All rows are made from the same 5 directions, up to rounding. Whole rows:
[[-6.91  1.19  0.92  2.49  3.30  1.40  0.56 -0.46  3.55  0.74 -0.52]
 [ 2.42  0.13  0.84 -1.39 -0.65 -0.50  1.03 -0.37 -1.58  1.05  0.24]
 [-1.98  1.38  1.32  0.39  0.16  1.26  1.09 -0.77 -1.41  0.90  0.34]
 [ 0.70  3.14  3.28 -4.97  1.62 -0.15 -0.43 -3.34 -1.11  3.27 -0.26]
 [ 4.22 -3.38  3.27  0.83  1.20 -3.38 -0.77  1.44 -4.51 -1.80  6.75]
 [-0.77  3.84  2.65 -3.87  0.47  1.33  0.17 -3.26 -1.94  3.00 -0.86]
 [ 2.82 -1.76 -0.56  0.17  0.06 -1.58  3.53  1.21  2.34  1.83 -1.51]]

The start of a row, then its end:
[-0.22 -0.72  0.94  0.73  1.11 -0.70  0.61  0.36]
[0.22 0.18 1.12]
[-1.57 -4.07 -3.16  4.90  1.53 -1.50  1.72  3.59]
[ 6.60 -1.48 -1.31]
[-1.15 -2.22 -2.30  3.36 -0.63 -0.03 -2.02  2.16]
[ 0.61 -3.61  1.17]
[-1.39 -1.39 -1.12  1.97  1.00 -0.47 -0.08  1.22]
[ 2.72 -0.91 -0.25]
[-1.02 -1.30 -1.28  2.43 -0.37  0.17 -0.28  1.40]
[ 0.52 -1.72  0.46]
[ 0.45  1.93  2.02 -1.53 -0.61  0.93  2.10 -1.45]
[-2.74  2.28 -0.03]
[-0.45 -1.03 -0.51  0.05  1.73 -1.23 -1.87  0.37]
[ 2.72 -0.89  0.18]
[ 0.03 -1.52 -1.27  1.49  0.72 -0.79  2.83  1.37]
[ 3.94  1.13 -2.03]
[-3.13  1.60 -0.55 -1.88  2.50  0.16 -3.46 -1.60]
[ 4.25  0.04 -1.90]
[ 1.61  3.40  1.79 -6.22  0.77 -0.11 -2.08 -3.58]
[-0.35  2.65 -1.59]
[ 4.92 -4.04 -0.63  0.62  0.51 -3.53  1.10  2.37]
[ 1.69 -0.53  1.20]
[ 3.50 -0.50  1.99 -1.52  0.09 -1.47  2.08 -0.22]
[-1.85  1.78  1.18]
[-1.13  2.76  2.76 -2.01  0.98  1.01  3.05 -2.19]
[-0.68  3.92 -1.11]
[ 1.95 -0.87 -1.30  1.03 -3.00  0.53 -1.10  1.06]
[-3.68 -2.49  1.38]
[ 2.48 -3.46 -2.46 -0.33  1.53 -3.33 -5.45  1.66]
[ 3.85 -3.74  1.09]
[-2.53  1.07  6.36  1.11  3.20 -0.01  3.89 -1.19]
[-3.81  3.01  4.48]
[-2.58  2.69  0.06 -1.85  0.21  1.63 -2.81 -2.00]
[-0.12 -0.13 -0.99]
[ 2.48  0.53 -2.16 -2.04 -2.36  0.35 -1.17 -0.32]
[-0.12 -0.35 -2.23]
[-0.81  0.19  0.14 -0.61  1.12 -0.34 -2.01 -0.45]
[ 0.91 -0.60  0.36]
[ 0.00  1.07 -0.29 -0.85 -0.90  0.83  0.03 -0.64]
[-0.59  0.43 -1.00]
[ 3.15  1.77  1.34 -1.96 -3.65  1.39  0.51 -1.19]
[-7.21  0.29  1.40]
[ 2.36  0.09 -1.65 -1.27 -1.78  0.06  1.08  0.08]
[ 0.71  0.83 -2.48]
[ 0.47 -0.38 -2.89  0.48 -2.12  0.71 -1.48  0.78]
[ 0.49 -1.84 -1.53]
[-1.12  2.71 -1.10 -0.88 -4.10  3.29 -5.91 -1.43]
[-6.96 -4.16  1.73]
[ 0.48  3.16  0.94 -4.99  0.58  0.39 -1.76 -3.04]
[ 0.49  2.23 -2.16]
[-5.61  2.20 -2.23  2.36 -0.64  3.47  3.89 -0.13]
[ 3.99  2.16 -5.31]
[-4.09 -1.27  2.82  2.81  4.23 -1.10 -1.99  0.48]
[ 0.34 -1.70  4.71]
[ 0.95 -1.85 -1.22 -0.05  1.81 -2.03  0.26  0.97]
[ 4.93  0.44 -1.50]
[-0.03  0.83 -1.32 -2.54  0.89 -0.42 -2.62 -1.05]
[ 3.37  0.14 -2.34]
[ 1.54 -0.91 -0.79  1.20 -2.23  0.32 -0.07  1.04]
[-2.87 -1.65  1.20]
[-1.57  0.01  0.72  0.50  1.68 -0.24  0.79 -0.09]
[ 1.77  0.87 -0.13]
[-0.99  1.34  0.57 -1.00 -0.30  0.85 -3.22 -1.14]
[-2.43 -1.45  1.41]
[ 0.52 -2.37 -1.02  4.06 -1.45  0.07  4.34  2.63]
[-0.24 -0.15  0.15]
[ 3.21 -0.48  0.98 -4.10  2.73 -3.07 -1.56 -1.10]
[ 3.33  1.64 -0.54]
[ 1.32 -0.47 -0.16 -0.16 -0.65 -0.34 -0.30  0.28]
[-0.94 -0.50  0.52]
